The same things were measured in two ways. Each way mixes the same 10 hidden numbers, adds some noise and spreads widely along 6 directions of its own, which tell nothing about the thing.
Some things both ways: the first way, then the second way.
[ -2   6   1  -2  -3   5   1   0 -10   0  -4  -2   1  10   6   3  -2  -1
  -1   2  -2   4   1   6  12]
[  2  14   4  -9  -3   7   6   9   4 -10  -3  -2   0   3   6  -2  -2   6]

[  6  -7  10  26   0   8   1  10   3   3   0 -18  -1   6  -5   2  -4   2
   3  -5  -1   8   2   4   3]
[  3  -2   5   3 -10   9  -2 -12  -3   8   6  12  -2   9  16   3  -4 -12]

[  5   6  10  -9  -3 -11   9  -5  -7  11  -5  11   7  -5  -1   2  -5  10
   1   5   5   4  -8   9   0]
[ 20  -4  12  11 -17  -5   1   6  -4  -5   5   0   5  17   8   2   1   2]

[-13   1  10  13 -18  -6  -2  -1   9   5   0   2  -2  -4  -4   3  -6   8
   1  -5  -1  -9 -14   6 -17]
[  0 -13   5   6  17   2  10  16  -5   7   8   4 -13  -1   7  -7 -12  10]

[ 3  3  3 -9  0  5 -2 -7 -8  3  4  2 12 13 17 -5 -4  3 -1  0 -3  0  7 13
 12]
[ 13  -8   0   5 -12   4   1 -10 -10   1   5  12   0   5  12   6   7 -12]

[-11   0   9   9 -12  -8   1   5  -4  -3 -10  -4   2   4  -7   8  10   5
   4 -11   9  12 -13  -9 -14]
[ 10  -9  12  -1  -3   8  -7  10 -18  29   4  12 -20  -1  -4  -2 -30 -24]

[ -3  -4  17  -4 -17  -9   4  -9  12 -11   7  15 -20 -18 -17  -1  -9   0
  -8  -2   4  -9  -6  -3 -28]
[ -3   7   4 -17  -2  -4  -1  14   8  -1   4 -16 -11   1  -7  -5  -7  -3]

[ 11   6  14 -10 -11 -16   6 -11  -2   4  -7   7  -4  -4 -14   7  -7   5
  -5   8  10   5  -8  -6 -12]
[  4   9   1   1 -12  -1  -4   2 -13  -1  -1   1 -12  18   3   5   6   5]

[ -5   4  10   2  11  12  -1   1  -3   8  10   0  -8   0  11   0 -11   7
  -5  13 -13  -3   7  14   4]
[ 13  -6   3   5 -22   5   5  -2   0  14  -3   2 -10  18  10   0   4  -3]

[  5   6   6  -7 -12 -19   9 -10  -1   6  -5  12  -2 -12 -11   6  -6   5
 -10   8   4   1  -1   4 -11]
[  6   7  -3   0 -14   4  -1 -10  10 -11   3  -3  16   8   7   4   3  -4]

[ -5   8  -6  -2 -12 -13   9  -1  -5  -7 -14   7  -5   1  -1  14   4 -11
  -8   7   4   0   1   1   9]
[  5   3  -7   5  22 -16   7 -27  -5  -1  17  16  -9  14   4  -6   3  -3]

[-18   8  -2 -12 -10 -13   6  -7  -3  -7  15   4  -6  -1  14   3  -1  -7
   3   9 -12  -9  -6  13  -5]
[ 5 -1 -4 16 -1  2 -9 -1 -9  7  4 17 -2 -2  5  3  9 -2]

[ -7   7  16 -10 -13  -1  -6 -13   1   7  -7  10 -17 -13 -11   1 -17  11
 -14  10   0  -8  -6   0 -15]
[  7  13   3   3 -12   4  -1  20  12 -14   2   0  25 -20   5   5  -9   4]

[  6   0  15   4  -7  -2   6   1  -3   8  -7   9   2  -6  -6   3  -4  14
   1  10   1  12 -12   9  -4]
[  3  -4 -11 -10 -17   8  -7  15  -7   4   2  -9  -9  -4  -9   7 -10 -11]

[ -5   3   6   1  -2  -1   1   8 -10   1  -9   3   5   5  19  -3   6   6
   1  -4   1   4  -9   9   6]
[ 13   5  -1  -3   6   7  -5 -11  -2  11   4  18  -7  -2  -4 -10  -4 -24]

[ -5  -4   2   5 -18   2   1  -1  12 -25  -5  -2 -18  -2  -9   1  -2 -19
 -12   5  -3  10   1  -4  -7]
[ 17  12  11 -19  -7   1   2  -4   3   5  -3 -10  -3  15  -1  -7 -11 -17]

[ -8   1  20  -3  -8   9  -8   0   5   1  -6  12  -1  -3   1 -11  -7  13
  -4 -13   7  -1 -14   1 -17]
[  3  -2  -5  -8   9   6  -9   9   3   8   5   2   2 -24 -13  -4 -14 -20]

[ -8   7   6  -1 -10   1  -3  -4   7  -1   9  -1  -7  -1   2  -8 -11  -5
  -2  -3  -9  -7  -3   9  -9]
[-14  27   0 -18   5  14   2  -5  16 -18  -5 -11  -1  12  -1 -18   9  10]

[-13  -1  10   3  10  -2  10   4  -8   7   1  19   8  -4   8   9   6  15
   3  -3   7  -8  -1  12   1]
[ 21  18  -6   7 -25  11 -10  -8  25  12   0  12  13  11   5   1  -6 -19]

[  8   0  12   7 -12  -6   1   7   1  -5   2   4   6   9   6  -3   6   4
   6  -9   3   7 -12   3 -11]
[ 13  20   5 -12  -6  21  -1  22   1  11 -25   3 -20  10   6   2  13   4]

[ -6   3   0   4   1  -1   5   5 -11  -9 -10  -2  -6   7  -7  17   9  -5
  -7   0   7   9  11 -11   6]
[ -5  -2  -2 -11   2  -6   6  -5  -4  18   2  -1 -18  -1  -5  -1 -21  -8]

[ 1  0  6 14  7  0 14 13 -6  3  4 -3  2  5 13  5  2  2  8 -2  0  0 -4 14
 12]
[  8  -8   9   6   8 -10   6   5   2  11   6   4  -5   1   9   1  -7   0]

[  5  14   7  -7   4 -14   6   2 -13  17   2  12  10   2  10   0   0  10
   8  -6   3 -12  -4  12   4]
[  7  36  11  -7 -24  14  -1   2  28 -16  -6  -3  17  11   9 -14   4   2]

[ -9 -13  13   3  -5  -2   5  -9   5  -1   3 -10   1  -8   5  -7  -7   6
   0  -1   0   7  -9  11 -11]
[ -8   3   0 -15  -5  10 -10 -10  -1  -5   4  -7   7   2 -10  -3 -19 -20]

[-17   2   5   2   9  -2   7   1  -1   8   8   1   0  -8  17  -3  -4   5
  -1   4  -9  -6   0  19  -1]
[  8 -22  13   6  -7 -11   8   6   2  15   7  -7   2  -5  -2  -4 -22  -4]

[-13  -3   3   0   2  10   7   7  -7 -15   2  -3  -9   0   3   2   2  -8
   3   1  -4   8   1   6  12]
[  8 -13   8   2  -3  -9   1  -6   4  -2  14  -7  14  -6  -7 -19 -19 -18]

[  0  -9   6   8 -17  -8   0  -1   3  -8 -12  -2  -6  -8   0  -2   2  -2
  -5   7   0   9  -8   7  -2]
[ -5  19 -21  -6   1  -1 -13   1 -13   1   5  21 -17 -15  -6  25  12  -7]

[ 11   1  19  -6   1  12   1   3 -11   3  -6  -8 -12   1   3  -7 -12  11
 -10   3  -1  20  -3   2  -2]
[  0  -6  10 -15  -3   9   3  27   8  -9 -14 -16  25 -35  -4   7 -15  -4]

Other things, the second way, with their names:
(346): [ 15   8  23   0 -18   6   4  16  15  -2  -9  -5  12   9  11  -4  -3   3]
(477): [  6   7 -10  19 -26   0 -11  21   6   2  -5   6  12 -12   7  23  14  12]
(119): [ 14   6   2  -6  -9  -5  -1  -5   0   8   1  -5   0  13   1   7 -13 -10]
(469): [  3   7  -5  -2  -3   9  -5 -25   1   1   1  10   8   5   2  -4  -1 -18]
(223): [-10  16 -11   4  13   4   1 -29   6  -3   0  17  -6  20   5  -2  17   5]
(95): [  9  -6  -3   3 -11   2  -8 -12   5   3  11   4  16 -12   0   0  -1 -21]
(163): [  1   2  -7   2   1  -3  -2   7   7  -1  -3  -4  10 -10  -3   8   2   4]
(101): [-17   9  -8  -5   4   3 -17 -15 -14   4  16  12 -21   8  -8   4   2 -12]
(33): [ -9  11 -12   5  10  -2   2  10  16  -9  -9  -8  18 -11  -3   4  -2  22]
(262): [ -4   1   1 -12  -1  -8   5 -11   2 -21  -4 -20  32 -16  -8  -7 -15  -5]
(39): [ 22   5  -1  -5 -17   0  12  10   5   4  -6   1   2  -5   5   1  -8  -6]
(299): [ 10  15   2 -14  -3  -1   2 -26  12  -3  12   3   6   7   1  -9 -10 -21]
(118): [  4   1   0   5   4   0  -1  18 -13  11 -14   2  -8  -5  -3   6  -1  11]
(511): [  4   1 -17   4  -3   6 -10 -26   8   1  -1   7  17   3  -6   5   3 -15]
(136): [ 14 -17  18  11  -7  -9   4  -5  -9   3  12  10  -1   7   8   2   0  -8]
(308): [-11  15 -11 -13   7  -4   4 -14  19  -8  -5 -13  10  -2  -9  -7   2   6]
(342): [  4  19  -7  -5  -9   7  -4   0   7   6  -9   8 -16  10   4   5  27   3]
(25): [ 23  -7  19   9 -13 -12   7  22  -8   5  -4  -7   6   1   3  -2 -15   5]
(436): [  1  35  -6 -39 -28   5  -4   1  14  -7  13  -5 -14  -7   0  10  -7 -27]
(384): [-18  14 -20 -10  11  -1  -3 -22   1  -8  -3  -5  -9  21  -9   6  12  11]
(130): [ -8 -15  11  -4   2  -1   4  17  -7   4  -5 -13  -1  -6  -3   3 -22   6]
(441): [  0   1   0 -16  10  -9  11   1 -10   3   8  -3 -33  18  -5  -2  -5   2]
(245): [ 13  15   5 -14 -12   3 -13  -9  11  11   5   0   0   0  -5  -6  -1 -27]
(273): [-15 -23   4  -6   1 -14  11 -11  -3  -8  10 -21   4  -1  -7   0  -7   6]
(485): [ 4  5  0  8  6 -1 -2  2 -2  2  2  7  4 -4  5  3  2  5]
(276): [  7 -14   5   6  -9   0  -5   2 -14  13   0   3   0  -1  -1   6 -12 -10]
(463): [-11  20 -13  10  10   8 -10   2   0   0 -14  16  -4   2   0  11  23  17]
(412): [  2   0 -10  -7 -11  14  -3  -6 -20  16  -4   2 -26  16  -3  -5  -4 -10]
(80): [ 10   1  -2  -5  11   4   6 -25   7   7  -8   5  17  -7  -8 -19 -14 -20]
(151): [-4  3 15 10  2 -1 14  5 20 -9 -3  0  7  6 16 -6 17 28]
(327): [ -6   9   8  -7   4  -7  -8   2  -3   5  12   2 -20  14  -1  12   2  -1]
(184): [  7 -20   1   9   8 -12   3   3 -18   7   3   4  11 -22  -6  -1 -21  -9]
(138): [ -4 -11  -8  -8   6 -10   0  -5   2   2  15  -7   1 -21 -12  -6 -11 -14]
(72): [ 30 -11  20  32 -16  10  -4 -13   4  -6  -7  18  41  12  14  -8   6  -8]
(393): [-10  17  -7 -23  12   4  -2  12  -8  -4 -13 -10 -16  -3 -14   3   2   5]
(493): [  2 -22   8  18   6  -9  10   5   2  -9  16   3   9  -5   8  -6   1  12]
(410): [ 18  -3   5  -7   1   2   6   7 -11  11   3   9 -15   2   6   6 -10 -13]
(170): [  8   7  -7   9  -8   4  -9 -20   7 -16  10   9  20  12   4  -1  11 -10]
(158): [ -8 -22  -1  10   5 -13   3 -22 -14   3  15  -1  -6   9  -2 -10  -1  -2]
(44): [ 13  11 -13 -10   5   0   1 -17   0   1  -2   8 -11  17   2  11  16  -7]
(369): [ -4  -4   9   1   1   6  -1   4  -1 -14   5  -6   6   3  -3 -18  -6   0]
(113): [  9   6   1   8  -1  -4   1  13  -1  -2 -11   3   6   4  10  23  13  17]
(31): [ -5  14   0  -9   6  -9 -11  13  -4  -2  10   7  -9 -16  -8  12  -3  -6]

Some of these things the first way, each followed by its name:
[-12   0   7  -5 -20 -19   0 -14   9  -3   2   3   4  -9 -10  -4  -4  -2
   0 -11   6  -5 -10   0 -25] -> (101)
[ -6   6  18 -16   1   2   2  -8 -10  10   6   0  -6  -3   6  -3 -14  14
   0   3  -2   0 -10   6  -5] -> (369)
[ -9  -5   1  -8  -1 -17  12  -5 -11  -1   5  -5  14  -1  20  -4   9   2
   8  -3  -1  10  -7  16  -1] -> (72)
[  5  -5   9   6 -12  -7   0   0   2  -3 -11  -4  -2  -9 -16  -4  -1  -2
  -7 -10   7  12   1  -3 -12] -> (136)
[-11   2   8 -14   1   7  -4  -9  -3  -7  10   4  13  18  20  -5   0   3
   7  -8   5  -4  -5   5   0] -> (118)
[ -5   7   8  -9  -2  12  -6  -2   0  -2  -1  14   0   2   2  -8  -8   0
  -6 -10   3  -8   4   3  -1] -> (138)
[  6 -12  -6   1  -9  -6   8  -5   0 -22   2 -10   6  11   8  -1   7 -20
   3   1   3  11   5   8  13] -> (262)
[ -6   0  12 -14  -5  -3  -2 -14  -5  -2  -3  -1 -13   1  11   3  -9   6
 -11  16   2  -2  -5   2  -4] -> (184)
[-16   1  -1 -10  -1   2   5  -2  -9 -15  10   3   2   6   3   0   6  -9
   3 -14  -1   2   8   0   0] -> (346)
[  6 -10   4   7 -13   5  -2  -2   9 -13 -12   8   9   5  -3  -5   3  -4
  -9  -7  10   9   3   2  -1] -> (44)
[-18  -1   4   5   6  16   5   3   2  -9   7  -4  -9   4   7   6  -6  -6
   1   7  -7   1   0  10  11] -> (33)
[ -1  21  -2  -9  -4 -29  12  -1  -9  16   6  10   3  -9   4   3  -1  -1
  -3  -6  -4 -12   3  10  -9] -> (151)
[-10  -6  12  -8   1   6   1 -12   2   4   7   7   5  -6  13 -10 -12   9
  -1   1  -1  -8  -4  19   0] -> (170)
[ -6  -7  -6  17  -9  -6   3   5   7  -8  -7  -2  10   0  11  -6   7 -11
   1  -8   0  -2   2  16   9] -> (299)
[  2   0   7  15 -10  -3   1   7  12   4  -1   0  -3 -11   1  -9  -8  -2
  -2   3  -9   2  -7  17  -6] -> (95)
[ -2  12   0   6 -18 -16   6   2   5   0  -6   0  -7  -5  -6   7  -3  -9
  -3   7  -4   3 -12   4  -8] -> (485)
[  9  -1  11   4 -18  -6  -5  -6   8  -2  -8   9 -23 -18 -14  -3 -14   1
 -19  12  -4  -8   6   5  -9] -> (436)
[  0  13  10 -19   2  -7   7  -8  -7  11   0  18   4  -3  10   0  -8  11
  -5   4   4  -5  -5  10  -3] -> (163)
[  3   6  16 -11 -15 -12   2  -6  -2   0 -14  10 -11 -12 -16  -1  -7   5
  -9  -6  14   2 -10  -9 -19] -> (31)
[-11  19  -2 -14   2  -2  10   1  -8   5  -2   3   3  -2   1   0  -7  -7
  -2  -5  -3   5  -2   6   3] -> (327)
[ -6   7   4  -3   5  12  -2   1  -9   0  -9  -4  -5   7  -5   5  -4  -1
 -11  -4   4   7  12  -7   6] -> (223)
